The rows come from 7 hidden closed curves, with some noise, and rows from the same curve form a group. Each curve winds through 6 dimensions. The rows are also pushed far along 5 directions, which tell nothing about the answers.
In the rows, zero is written as 128.
Known rows, each followed by its group:
[134 107 135  88 102 140 148 115 152 126 157 123 137 114]
(3)
[128 116  71 124 119 116 119 131 108 175 123 120 121 137]
(0)
[113 125  97 147 115 109 174 114 162 152 173 104 127  97]
(6)
[137 192 125  86 200 131 130 173 180 113 120 105 121  79]
(4)
[128 162 168  87 175 152 100 145 134 104 131 137 112  78]
(4)
[106 130 109 116 151 107 127 144 124 124 153  96 112  96]
(3)
[143 155 126 143 125 148 153 101 137 141 127 134 158 139]
(6)
[133 123 174 135 132 156 141  98 146  93 128 148 152 123]
(2)
[123 139 155  91 120 142 143 145 128 107 152 135 139 143]
(5)
[143 141 151 185 124 141 136  91 129 138  99 146 163 153]
(6)
[121 140  78 138 163  95  97 147 129 172 141 100 106  90]
(6)
[ 98 115 175  93 101 178 127 110 119 135 152 142 139 109]
(2)
[115 169 138 186 158 111 127 103 123  75 106 141 135 114]
(4)
[132 124 197 117 115 153 112  97 121 102 112 127 162 131]
(3)
[119 125 144 107 119 132 141 137 149 138 165  96 144 121]
(1)
[128 120 165  88 138 149 133 168 168 124 129 110 148 142]
(0)
[126 107  51 128  75  81 173 120 127 192 115  86 150 162]
(1)
[147  94  92 128 100  66  95 125 103 172 124  93 113 127]
(0)
[143 117 150  98 118 153 113 132 115 131 125 151 112 129]
(0)
[132  96 130  96  85 130 132 109 105 133 128 138 111 123]
(1)
[110 119  97 175 132  94 135 115  96 115 132 118 121 136]
(4)
[105 179 112 176 184 107 107 109 131  77 143 158 100  63]
(3)
[171 134 157  90 147 134  86 184 119 128  95 134 132 182]
(2)
[139 140 135  86 146 127  82 180 106 167 108 119 115 141]
(2)
[134 117 125 168 126 119 135  97 134 121 126 140 124 115]
(6)
[170 124 186 157 115 156 138 117 107 134  40 152 184 224]
(0)
[122  75 104  67  80 112 103 127 105 192 164 112  95  94]
(4)
[ 90  96 147 114  95 156 150  85 108 116 169 125 132 101]
(5)
[155 160 133 162 138 110 131 140 148 127 107 140 132 147]
(5)
[114 134 137 116 148 138 132 162 145 115 131 130 128 136]
(0)
[133 111 175 105  78 116  94  85  76 132 117 130 134 119]
(4)
[118 109 119 154 129 114 145  91 127 109 142 115 141 113]
(3)
[106 144  80 142 133 123 132 120 147 148 136 111 128 101]
(1)
[131 141 167 115 112 121 103  92  90  92 116 156 130 114]
(3)
[160 147 135  83 142 149 170 146 174 132  95 122 160 149]
(1)
[125 155 133 136 134 154 154 140 157 143  93 111 166 158]
(1)
[ 91  98 154  68 101 162 106 116 129 138 172 116 108  65]
(4)
[147 125 133 166 127  96 119 113 110 107  94 142 124 145]
(3)
[134 113 140  57 126 137  95 175 113 131 136 123 111 141]
(5)
[117 151  93 128 127 100 119 142 121 140 136 112 112 115]
(2)
[149 124 141 138 123 134 141 125 166 138 132 113 156 143]
(0)
[125  93 137 151 120 115  89 112  76 124 148 140 104 126]
(1)
[ 97 109 134  82  94 153 164  96 160 130 162 104 135  74]
(5)
[ 78 115  73 136 114 127 157 118 136 166 154  93 134 104]
(1)
[120 122  89 130 127  79  82 110  60 141 129 121  97 102]
(6)
[137  89 131  59 115 117 112 174 157 164 144  86 124 126]
(0)
[139 102 165 118 107 144 121  99 126 130 121 142 131 116]
(6)
[142 136 197 104 145 180 113 156 116 119  85 156 142 167]
(2)
[117 147 135 153 130 181 185 125 192 126 116 137 155 139]
(4)
[145 132 158  93 123 150 115 150 151 152 112 119 148 144]
(6)
[127 129  64 140 163  98  81 131 110 150 119 115  86  81]
(1)
[119 107 178 101 105 170 152 132 175 114 151 137 142 125]
(6)
[113 147 144 172 100 133 187  80 139 107 116 143 173 147]
(5)
[107 139 145 116 128 143 165 105 138 102 138 141 144 109]
(3)
[109 104 178 107  90 183 135 110 139 126 120 139 144 131]
(4)
[148  94 158  78 128 129  99 156 118 104  92 128 108 141]
(2)
[149 103 102  55 108  93  91 165 118 184 108  88 112 126]
(4)
[142 134  85 104 145 118 139 152 146 135 123 123  98 111]
(1)
[129 177 117 203 126 118 160  75 153 114 122 134 168 128]
(0)
[118 128 117 127  98  94 128 103  99 127 152 120 114 106]
(6)
[127 115 163  86 129 119  91 135  87 103 110 146 107 117]
(3)
[ 94 138  90 164 116 124 190  89 136 122 197 120 137 103]
(3)
[122 144 141 119 146 141 139 150 118 112 125 137 144 159]
(5)
[155 157 158 149 154 153 124 135 142 143  91 137 154 154]
(6)
[113 135 140  88 126 167 143 146 156 135 145 126 116 102]
(2)
[134  98 151 115 114 127  85 135  77 163 129 127 130 151]
(5)
[120 126 116 194 141  92  62 114  50 130 111 153  93 130]
(2)
[ 88  81  95 141  79 108 152 108  97 158 157 116 138 146]
(0)
[144 164 167  80 134 163 156 147 138 124  90 134 169 165]
(3)
[133 138 132 164 119 107 142 134 123 116 131 134 139 166]
(1)
[137 162  98 198 137 112 171  99 127 125  96 120 164 164]
(5)
[178 131 134 150 135 115 115 170 136 138  66 145 115 187]
(5)
[161 122 157 127 159 149  85 171 136 122  80 149 120 166]
(6)
[108  80 148  60  91 163 130 127 118 128 159 143 110 109]
(1)
[151 115 201 134 121 184 136 144 137 118  98 149 154 191]
(3)
[124 130 206  96 135 164 112 154 139  88 119 149 137 143]
(0)
[140 142 126 112 124 133 119 138 122 131 131 150 118 135]
(3)
[121 115  61 132 137 102 165 147 160 180 122  87 129 123]
(5)
[130 117 146 180 120 116  95 110  78 109  72 146 138 175]
(4)
[123 162 133 125 174 137 118 153 157 109  98 130 123 108]
(4)
[142 144  57 123 137 114 171 188 148 195 106  89 139 186]
(2)
[123 105 108 114  95 107 165 138 110 141 132 108 150 179]
(2)
[121  98  95  94 113 139 140 117 128 172 124 107 133 116]
(1)
[148 152  73 186 143  82 129 138 107 145  72 122 147 188]
(5)
[129 122 104  56 134  95  83 177 121 172 168  92  93  90]
(2)
[135  97 119 151  82  95 123 109 111 155 125 130 114 135]
(5)
[108 149  99 165 108 118 235  86 197 133 170  94 180 116]
(0)
[146 154 105 174 153  95 154 139 125 127 100 121 151 173]
(2)
[111 113 131  90 122 153 139 133 127 144 124 102 162 145]
(0)
[139 114 127 164 115  98  95 132  90 117  97 137  95 149]
(4)
[120 142 117 135 168 143 128 147 137 132 123 130 130 125]
(6)

New rows, each followed by its group:
[147 122 121 148 116 114 128 148 108 123 104 149 119 180]
(1)
[ 97 150 122  91 158 162 141 131 152 118 178 125 132  81]
(3)
[133 171 140 128 141 149 144 108 171 106 123 141 151 106]
(1)
[125 181  79 132 180 125 136 129 172 131 162 116 116  64]
(6)
[148 128 149  84 139 149 144 137 167 111 116 131 125 110]
(6)
[119 108 174  94 131 149  97 124 123 118 129 108 143 113]
(3)
[106  98 135  86 111 173 169 136 139 123 144 128 140 145]
(5)
[133 120  91 114 142 109  95 136 117 173 141 108 104  94]
(6)
[138 156 136 172 134 157 165 126 168 120  75 128 172 177]
(4)
[134 143 184 167 117 148 147 101 111 108 109 156 153 157]
(6)
[ 90 148 139 147 119  98  98  72 100  90 183 126 108  46]
(3)
[104 118 141 104 136 129  81 133  92 109 137 122 117 112]
(0)
[101 110 118 124  88 114 125  93 110 125 128 119 116  97]
(2)
[116 140 174 106 153 178 129 120 143 106 123 138 142 104]
(1)
[130  86 124 116 120 123 116 123  84 136 114 121 136 157]
(3)
[120 167 128 125 135 148 190 112 180 140 148 103 177 116]
(5)
[116 127 168 163  99 162 184  73 141 128 134 138 172 135]
(5)
[105 105 139  84 120 131 109 117  81 125 148 114 129 114]
(3)
[102 107 142  92  41 142 210  82 117 157 150 119 179 151]
(3)
[145 126 186 131  89 123 136  99 111 110 117 134 161 158]
(1)
[123  52 132 114  82 128 106 125  81 173 136 126 110 147]
(5)
[ 95 135 140 179  87 143 167  61 121 118 145 132 150 113]
(1)
[ 99 114 114 160  95  93 159  87 115 100 159 133 123 110]
(4)
[155 171 167  91 175 186 176 161 208  96 123 146 165 145]
(1)
[109 125 139 130 143 148 130 145 137 130 154 115 131 125]
(1)
[130 135 131  74 142 117  70 155 115 119 121 117 102 100]
(5)
[104  94  87  88 101 112 150 140 134 170 126  64 144 134]
(4)
[117 126 121 148 131 153 190 111 163 102 117 130 158 146]
(2)
[151 137 165  71 133 141 147 145 136 119 126 124 150 143]
(4)
[126 125 120 138 110 124 151 102 134 104 163 154 117 113]
(1)
[138 102 102 114 141 103 104 142 133 146 125 114  95  99]
(6)
[132 101 104 109 144 131 109 146 131 136 149 122 110 121]
(3)
[139  88  96  82 114  98 113 134 123 155 128 105  99 101]
(6)
[115  94 118  77 106 116  71 152  89 158 138 117  74  96]
(2)
[169 107 117  96 121  84  59 150  96 154  80 115 100 137]
(6)
[112 131  61 139 145 120 173 158 156 143 145 116 117 134]
(1)
[134  92 101  87 127 115  61 151  98 172 119 110 100 119]
(1)
[125 168 106 108 150 110 135 147 159 121 156 107 123  96]
(5)
[131 140 118  92 143 144 138 165 148 125 144 121 130 140]
(5)
[133 132 134 134 129 112  60 109  96 120 116 143 109 102]
(1)
[103 142 177  62 113 173 173 133 155  96 182 132 152 116]
(5)
[143 186 170 147 160 151 142 104 167  80 114 155 161 115]
(1)
[111 104 133 132 100 137 117 109 120 159 163 126 133 118]
(6)
[107  75 136  63  91 108 102 149 100 130 146 111  80  98]
(4)
[159 148  77 157 137  85 133 133 143 134 130 125 117 135]
(1)
[129 151  93  79 177 123 138 196 149 131 105 103 124 141]
(6)
[140 126 171 114 105 137 139  95 146 120 133 130 150 112]
(2)
[111 166 111 125 166 121 141 129 145 109 168 122 105  65]
(6)
[127 149 191  83 119 175 137 123 167 111 168 139 145 100]
(5)
[ 91 167 116 167 127 147 198 108 147 117 171 134 156 128]
(2)
[104 120  91 130 138 135 161 126 135 131 157 108 123 112]
(5)
[138 173 129 150 154 118 139 135 150 105 159 135 134 124]
(2)
[141  94 113 130 109 108  83 143  95 180 103 107 130 163]
(3)
[112  91 179  90  84 125  92 125  56 129 155 142 114 138]
(2)
[ 85 152 101 125 115  96 148  96 114 118 179 123 114  65]
(3)
[134 115 139 122 120 133 143 125 151 122 102 129 147 142]
(6)
[105 105 121  80  97 100 123 130 111 129 132 109 116 106]
(5)
[149 128  88 113 124 103 129 134 146 165 114 101 132 126]
(6)
[153  82 128 105 106 133 109 150 118 176  69 116 128 170]
(5)
[142 176 141 162 156 126 129 101 149  92 114 149 147 113]
(1)
[129 114  97  95 125 144 165 149 193 168 152  94 147 124]
(3)
[105 143 160  97 117 120 144 125 155  91 164 121 122  83]
(0)
[117 112 168  73 146 169 100 150 139 126 156 121 123 101]
(1)
[ 94  97 126 143 110 124 124 114 101 135 173 116 117 114]
(1)
[130  95 143 113  88 121 121 136  78 160 128 129 121 165]
(2)
[106 112 121 158 102  89 114 100  63 143 135 129 124 130]
(2)
[158 135 149 111 151 133  96 154 120 121 122 163  99 128]
(4)
[130 148 116 140 131 105  94 125 125 119 135 126  99  97]
(1)
[128 150 130 173 120 131 125 104 101 122 123 169 131 145]
(3)
[156 141 134 135 129  87  84 157  97 133  69 118 121 167]
(1)
[107 103 145  91 111 182 179 125 152 129 113 126 161 148]
(5)
[141 126 196  55 137 170 133 187 147 125 129 138 133 153]
(5)
[133  95  98  84 115  88  67 175  91 160 114 113  93 142]
(1)
[151 169 124 174 158 137 166 104 173 109  99 125 179 148]
(3)
[130 137 145  86 121 182 154 131 151 141 121 140 154 141]
(0)
[168 107 118 151 137 110  59 146  79 170  62 124 117 174]
(5)
[145 131 164  88 141 123  94 151 102  84  93 145 103 130]
(6)
[113 130 118 174 144 124 110  95 123 122 137 132 110  83]
(5)
[102 114 133 147 111 135 137 112 124 145 159 110 153 135]
(1)
[130 162 131 121 171 137 105 156 134 102 155 135 111 112]
(5)
[128 178  62 170 157 119 176 130 192 134 144 110 133 108]
(2)
[105 108 126 105 130 106 100 127 122 126 156  87 127  95]
(0)
[125 152  99 116 148 117 143 119 141 107 161 122 122  92]
(3)
[129 124 102 157 129  94 142 117 124 143 164 118 121 115]
(2)
[103 148  97 152 178 139 131 141 155 111 148 121 123 103]
(4)
[136 122 142 118 118 147 146 133 143 133 129 155 119 130]
(4)
[ 97 109 103 143 137 101 135 113 131 127 160  92 124  89]
(3)
[ 96 145 102 161 132 108 127 100 111 102 130 144 103  87]
(1)
[110 137 195 130 125 161 100  95 102  98 180 156 130  96]
(5)
[160 144 102 252 131 101 121 110 100 128  70 178 116 185]
(4)
[146 104 101  61 114 130 137 151 131 179 119  94 129 134]
(0)
[174 177 183 138 175 149  78 155 133 114  70 149 141 154]
(5)
[180 135 116 163 135 123 111 143 124 144  75 153 136 193]
(3)
[139 136 125 134 135 130 135 127 104 140 111 131 134 148]
(6)
[123 153 153 131 143 147 126 125 112  89 106 152 142 146]
(6)
[154 115 159 122 127 121  88 165 107 105  89 160  89 158]
(5)
[128 168  84 137 156 128 149 158 158 132 128 132 121 131]
(0)
[ 99 132  87 134 137 149 172 131 163 124 133 118 127 117]
(2)
[100 143 127 124 131 156 142  92 150 137 177 123 138  68]
(4)
[138 112  64 168 125 105 103 137 105 179 106 119 106 149]
(2)
[171 132  91 134 154 121 129 166 163 139  89 115 130 169]
(2)
[143 173 129 181 173 124 104 165 120 114  98 146 127 172]
(6)
[164 157 120 156 165  62  64 157  99 115  93 120 101 136]
(1)
[ 96 105 137  99  93 134 132 109  84 126 137 137 122 121]
(0)
[127  85 186  89  80 139 110 117  79 158 128 124 147 153]
(5)
[116  88 117  51  88  95 101 161  79 164 145 111  85 118]
(3)
[122 118 141  98 106 110 104 144  87 128 138 141  92 122]
(3)
[115 136  98 136 149 142 164 160 149 146 154 120 124 137]
(3)
[132 102 154 117  93 162 152 127 145 148 142 143 145 157]
(5)
[132 146 167 200 114 146 164  83 136 102 152 164 144 137]
(5)
[125 157  68 150 152  93 151 156 135 132 150 115 125 143]
(5)
[120 135 124  92 142 130 100 148 116 144 163 119 100  90]
(6)
